There are 4 nested groupings, the coarsest first. Each group lies inside one group of the grouping before and may be the whole of it. The rows also spread widely along 15 directions, which tell nothing about the answers.
(in the rows, 128 means zero)
Some rows, each with its group in each grouping after it:
[127 153 152 126 171 140 147  79 138 102 170  88  99  96 167 143 128 111
  83  70 172 183 112  88  95 120 151 119  81 194 121] : Tuduf Q314 vip Q827
[108 124 179 146 135  80 115 146  89 130 195 162 110 113 165 145 110 111
  78  70 141  86 128  88 100 134 111 168 119 113 134] : tomo Q270 topa Q907
[135 112 124 143 134 148 126 136 164 145  90 101 171  80 133 190 186 104
  65 149 119 140 192 127 115  92 129 171  85 175  95] : tomo Q814 pili Q959
[140  83 115 185 162  88 136 168 123 118 163 114 121 144 159 132 150 145
 113 126 166 109 135 144 151 153 143 164 111 125  96] : Tuduf Q223 Zotep Q132
[119 133 132 169  49  79 108  98 157 119 119 179 131 132 163 153 121 125
  98 112 105  59 157 127 151 181 136 172 163 111 133] : tomo Q270 guna Q622
[115 161 148 118 118 109 110 124 126 102 103 124 123 129 112 148 133 127
 103 145  87 127 140 103 129  97 129 161 117 155 156] : tomo Q814 vulub Q830
[ 74 114 122 149 152 104 116 132 145 133  94  87 115 146  93  57 134 126
  95 109 176 122 148 115 190 106 141 142 130 105 129] : tomo Q814 tibig Q225
[137 160 163 109 150 106 137 141 121 105 130 137 112 157 128 122 145 119
 122 171 104 152  91 112 126 118 136 146 109 146 120] : Tuduf Q314 fulal Q903
[156 157 146  98 113 169 147 130 125 126 145 133 158 117 131 150 117 128
 118 125 120 148 126 114 127 102 109 130 121 173 115] : Tuduf Q223 levit Q452
[136 138 173 113  89 161 134  99 166 120 169 114 153 134 145 168  76 148
 171 188 132 128 127 155 153 104 140 146 112 136  96] : Tuduf Q314 fulal Q248
[108  89  83 146 130  91 107 159 137 116 101  81 107 118  78  87 121 160
  66 105 111 101 147  93 154 159 166 119 121 141 142] : tomo Q270 guna Q575
[112 135 138 108 116 125 129 121 134 131 128 127 133 134 112 132 105 131
 106 104 125 106 149 114 133 121 106 140 132 142 134] : tomo Q814 pili Q179
[129  91 107 115 163  99 148 181 128 118 123  74 108 150  69 117 132 173
 121 220  64 152 118 121 145 119 176 128  84 119 109] : Tuduf Q314 vor Q484
[112 116 155 147 126 141 119 149 133 143 142  78 141  97 119 105 141 155
  64 140 126 153 142  79 163 118 175 126  65 106  92] : tomo Q270 topa Q898
[121 157 109 154  42  92 187  98 113 112 171 119 155  80 166 149 112 146
 104  93 115 141 146 105 163 138 152 146 156 131 111] : Tuduf Q308 nov Q580
[ 94 122 153  96 172 132 158  92 148 121 126 112 116 242 150 141  78 178
 185 127 191  99 127 163 126 141 106 149  98 133 117] : Tuduf Q314 fulal Q903
[123 110 128 130 128  90 176 139  96 127 164 132 154  90 179 170 116 123
 115 109 148 142 139 130 117 133 137 159 112 140  65] : Tuduf Q223 levit Q452
[116 118 158 101 160 145 103 131 158 131 129  98 126  98  92 111 117  98
  93 141 133 152 130 109 129  88 140 122  93 151 103] : tomo Q814 tibig Q225
[166 132 114  67 105 179 133 159 125 116 111 172 169 141  95 167 130 141
 127 162  58 150 131 111  98 132  98 117 119 140 136] : Tuduf Q314 vip Q827
[162  85 131 175 149 117 105 210 126 107 158 131 140 153 127 184 165 155
 162 245  88 121 141 153 142  97 144 192  94 101 126] : Tuduf Q314 vor Q484
[160  87  75 191 128  78 146 165 134  93 170  84 114  81 139 136 148 135
 111 155 127 147 133 138 166 143 178 151 135 151  98] : Tuduf Q314 vip Q827
[164 129 126 114 114 151 142  88 210 143 108 173 140 145 124 114 143  62
 142 159 147 123 128 186 149 136  99 142 173 147  73] : Tuduf Q314 fulal Q903
[ 93 121  97 128  98 153 101 116 149 106  86 142 151 146  97 162  94 154
 161 119 122  87 195 145 141  88 103 168 154 127 194] : Tuduf Q223 levit Q452
[ 99  81 111 170 160 115 126 143 116 120 183  65  96 113 122 131 112 180
  80  64 142 128 174  84 132 132 159 123  73 113 158] : tomo Q814 vulub Q830
[ 97  82 136 109 105 143 163 131 119 180 145 146 189 109 146 171  99 135
  99  85 155  93 188 132 111 124  90 157 111  95  67] : tomo Q270 topa Q898
[108 171 248 102 152 116 138 104 120 150 184 130 102 152 137 113 101 109
 121 162 139 125  87 102 137  77 131 160  95 116  98] : tomo Q270 guna Q575
[137 109  84 150  88 117 126 150 166 121 105 123 140 142  82  82 140 148
 124 169 103 118 144 141 199 148 149 129 159  97 114] : Tuduf Q308 nov Q580
[119  93  94 124 118 135 134 147 115 118 149 110 136 119  85 112  97 162
 137 117 120 142 156 108 158 101 136 126 126 108 146] : tomo Q270 guna Q622
[116 124 160 130 103 145 123  95 144 137 161 155 148 118 150 127 104 114
 131 102 166 126 144 121 148 118 121 143 126 103 106] : tomo Q270 guna Q622
[149 130 102 122  94 137 167 143 121 115 137 111 183  94 133 133 138 125
 138 160 131 195 137 128 179  95 143 140 125 137  73] : tomo Q814 tibig Q225
[120 123 149 139 112 105 102  96 133  84 187 166 102  94 162 190 104 118
 139 115  94 149 151 102  97 133 156 151  94 109 158] : tomo Q814 pili Q959
[146 123 102 110 121 105 128 151 143 105  96 127 137 136  87 110 122 120
 128 166 106 115 117 150 154 123 123 145 161 170 112] : Tuduf Q223 Zotep Q132
[127  83 130 160 162 101  90 178 141 123 121 113 115 165 123  82 147 149
  91 139 154 105 122 117 164 174 150 139  96 103  98] : tomo Q270 topa Q907

New rows. What belongs after each?
[128 141 142 123 123 115 144 116 144 124 138 114 114 156 131 114 114 137
 107 131 135 116 106 121 143 149 133 131 129 147 112] : Tuduf Q314 vor Q484
[ 65 103 152 124 214 119 112  99 170 128 113  66  71 171  85  79 112 136
 121 132 168 140 143 119 149  89 160 133  72 109 137] : tomo Q814 tibig Q225
[106 133 132 130 150 126 178 107 118 131 166  65 122 114 146 155 112 151
  88  85 158 143 141 102 110 101 135 138  93 173 123] : Tuduf Q314 vor Q484
[106  84  99 143 138  39 109  83 193  47 122  96  82 133 133 179  70 140
 215 215 114 108 138 200 141 137 199 183 122 151 104] : Tuduf Q308 nov Q580
[131 106 135  93 172 123 163 119 140 142 156 133  93 161  94 122 105 131
 110 118 103 118 126 127  99 134 116 120 111 132 119] : Tuduf Q223 Zotep Q132
[ 93 102 156 113 188 151 117 110 138 132 155  81 121 100 114 128 100 119
 115  97 187 149 148 109 112  65 136 139  76 150 119] : tomo Q270 guna Q575
[161 168 156 112 119 132 126 117 142 114 134 128 111 194 146 143 110 156
  93  96 123  76 106 107 119 170  95 139 128 200 144] : tomo Q270 topa Q907
[120 111 173 140 157 100  61 188 126 113 114 107 144 128 131  81 132 117
  98 158 188 106  93 118 169 133 147 154 104 146  75] : tomo Q270 guna Q575
[143 116 128 178 129  71 131 139 143  89 164  82 101  97 175 114 143 133
  86 148 139 157  95 114 160 182 209 128  94 151  72] : Tuduf Q314 fulal Q248
[ 81 130 167 137 143 102  98 102 128 107 141 145  89 167 141 101 106 144
 123 105 142 120 125  93 138 146 150 144  93  75 147] : tomo Q270 topa Q898
[ 96 141 161 119  97 132 108  90 143 149 158 144 134  57 104  64  87  56
  86  54 187 118 132 105 162  78 104 130 184 131 120] : tomo Q270 guna Q622
[ 98 120 120  95 189  83 154 189  86 106 103  53 114 180  89 115 113 187
 109 148 125 124 109 106 127 115 138 137  88 173 132] : Tuduf Q314 fulal Q903
[142 135 167 186 145  89  73 156 134 107 160 163 107 125 172 127 158  80
  75 101 169  77 102 119 121 152 113 174 145 154 135] : Tuduf Q314 vor Q484
[ 89 131 177 107 141 143  95 116 109 126 155 170 125 122 140  95 109 114
  96  65 158 148 122  68 112 134 124 119  88  76 128] : tomo Q270 topa Q898
[132 124  93 115 102 116 162 173  83 120 107 171 184 123 145 167 159 133
 100 118 106 138 148 111 111 141  99 156 137 122 113] : Tuduf Q314 vip Q827
[136 156 175 151  75 136 109  70 176 132 155 183 129  95 152 143 133  73
 123 145 117 125 142 128 149 106 136 169 147 111 118] : tomo Q270 guna Q575
[117 108  81 117 139 128 169 129 103 108 135 125 147 142 122 126 118 141
 166 105 161 164 156 132 149  88 107 158 135 120 130] : tomo Q270 topa Q907
[117 115 136 112 103 130  98 148 143 124 100 113 160  96 108 101 124 131
  86 153 119 148 128 100 158 138 159 122  99 122  82] : tomo Q270 topa Q907
[121 114 170 128 154 162 103 121 151 157 189 106 112  88  95  60  97  91
  85  71 196 125 122 100 153  90 117 110 132 137 115] : tomo Q270 guna Q575
[133 163 195  87 158 125 111 162  92 115 135 162 134 165 154 128 142 121
  84 117 122 148  84  72  98 149 114 127  73 139 111] : tomo Q814 tibig Q225
[101 117 134 119 157 118 183 131 114 153 133 108 143 159 137 141 135 140
 111 112 156 134 158 124 135 100 110 158 100 119  99] : tomo Q814 tibig Q225
[129  59 116 134 109 138  99 122 177 126 195 118 108  73  76 139  55 131
 146 143  96 105 169 140 141 110 153 127 127 100 126] : tomo Q270 topa Q898
[136  78 107 159 118  79 157 133 158 143 150 112 112 142 132 187 106 151
 107 137 100  44 178 160 123 153 123 181 136 148 103] : tomo Q270 topa Q898
[140 133 106 140 159  97 145 135 145 105 124  41  80 148  92 120 121 160
  84 127 111 103 128 112 144 116 144 147 120 219 145] : tomo Q270 topa Q898
[114 177 156 102 107 107 145 156  84 102 140  96 134 107  99 163 111 152
 103 155  66 136 122  82 120  62 132 158 120 176 171] : Tuduf Q314 fulal Q903
[100 119 135 144 116  96 143 126 123 136 148 107 114 129 120 110 118 147
  90 110 121 121 150 104 160 133 146 137 116  99 122] : tomo Q814 vulub Q830
[144 173 160  85 131 201 103  80 145  72 116 186 158 164 179 117 127 120
 198 138 176 226  92 119 142 137 138 113  83 119 105] : Tuduf Q223 levit Q452
[147 139 150 122 168 176 125 122 151 132 161  94 126 143 134 109 115 116
  96  68 211 118 108 121 122 114  86 120 126 202 125] : Tuduf Q314 vor Q484
[110 118 100 144 136 111 157 143 128 121 115  95 140 154 109 127 139 158
 127 135 140 118 159 137 158 100 125 164 132 130 130] : Tuduf Q308 nov Q580
[136 159 149 116 145 137 101 106 154  96 103 153 120 129 146 118 152  85
  98 116 150 154 102 110 115 142 126 132 121 165 122] : Tuduf Q314 vip Q827
[140 111  96 134 109 172 128 140 112 140 145 170 174 113 141 119 138 119
  85  14 179 124 164  94 125 140  73 123 147 130 142] : tomo Q270 guna Q622
[121 143 158 127 135 146 150  98 139 115 182 113 119 118 138 134 112 127
 151 142 144 174 127 121 143  83 146 139 103 122 125] : Tuduf Q314 fulal Q903
[110 106  92 138 167  96 132 101 150 118  78 151 110 190 152 152 141 120
  98  43 175  65 167 142  90 167  82 168 140 175 148] : tomo Q270 guna Q622
[143  77  99 124  99  85 115 176 106  88 181 138 164  64 156 150  81 134
 121  98 143 123 118 124 117 187 147 119 127 145  68] : Tuduf Q308 nov Q580
[156 144 153 132 113 147 134 127 146 131 148 149 149 170 154 108 135 128
 137 136 165 128 117 138 179 148 104 140 134 124  87] : tomo Q814 pili Q179
[ 95 176 171 121 127 167 136  82 129 128 163 115 119 122 127 119 124 141
  82  64 136 158 141  62 118  93 129 118  92 123 171] : Tuduf Q308 nov Q580
[101 103 118 104 163 145 121 118 139 108 144  83 124 119 102  77  87 134
 138  94 187 178 126 110 160 106 148 100 100 129 113] : tomo Q814 tibig Q225
[122 127 137  90 128 143 145 158 128 155  99 127 146 177  87 125 107 161
 104 137 105  82 142 127 134 128  96 134 131 140 124] : Tuduf Q223 levit Q452
[141  97 103 100 133 115 113 172 126 130 114 137 129 106  77 100 125 116
  66 105  95 115 127  95 114 155 125 108 131 151 117] : tomo Q270 guna Q575
[131 134 149 139 128 137  95 144 137 111 143 116 150  86 156  85 131  96
  80  81 205 145 100 105 150 148 134 114 124 165  88] : Tuduf Q314 fulal Q903
[153 161 137 107 132 194 141  92 166 124 149  95 140  81 119 115 128  92
  93  88 165 181 123 108 128  87 117 105 123 207 119] : Tuduf Q314 fulal Q903
[ 89 143 117 116 129 136 169 153  77 156 122 149 128 154  80 130 138 157
  84  76  77 111 180  78 116  76  84 151 139  93 206] : Tuduf Q223 levit Q452
[156 107  98 115 111 173 138 154 124 118 146 153 185 100 135 172 134 124
 130 122 130 157 150 126 109 114 101 135 122 140 114] : Tuduf Q314 vor Q484
[ 80 116 170 110 123 159 124 121 132 163 148 143 163  74 122 100 119  92
  87  95 168 157 148 100 130  93 126 120 107  78  94] : Tuduf Q314 fulal Q903
[162 106 115 143 107 115 119 176 129 125 143 106 146 125 123  88 122 148
  85 120 146 108 110 112 177 174 139 117 137 155  84] : tomo Q270 guna Q622
[128 110 148 107 123 124 119 129 154 131 156  90 121 117 102 111  68 145
  96 118 134  92 115 125 139 147 141 109 122 167  99] : Tuduf Q223 Zotep Q132
[124 120 143 166 138 100 145 115 133 108 199  93 107 104 165 157 116 147
 104 100 144 131 139 110 124 132 162 146  94 144 117] : Tuduf Q308 nov Q580
[116 155 165 109 142 111 180  85 136 144 156 107  90 182 126 114 102 144
 115 119 129 114 119 115 141 119 121 146 117 138 113] : tomo Q270 topa Q898
[103  98  38 159  78  80 197 148 105 122 106 110 171  65 126 201 154 144
  92 117  76 132 215 129 124 100 138 181 149 136 137] : Tuduf Q314 fulal Q903
[107 123 157 122 121 104 144 133 112 158 135 172 149 110 132  96 141  80
  97 114 151 132 132 115 149 104 110 157 144  87  83] : tomo Q270 guna Q622
[133 136 156 121 106 130 112 155 102  96 162 157 160 109 148 143 102 129
 166 160 134 149 115 126 152 102 135 154 123 116 110] : Tuduf Q223 levit Q452
[188 176 127 133 120 136 161 181 115 132 100 127 166 184 121 114 188 131
  93 157 126 109 104 135 171 113  78 166 164 200 112] : Tuduf Q223 Zotep Q132
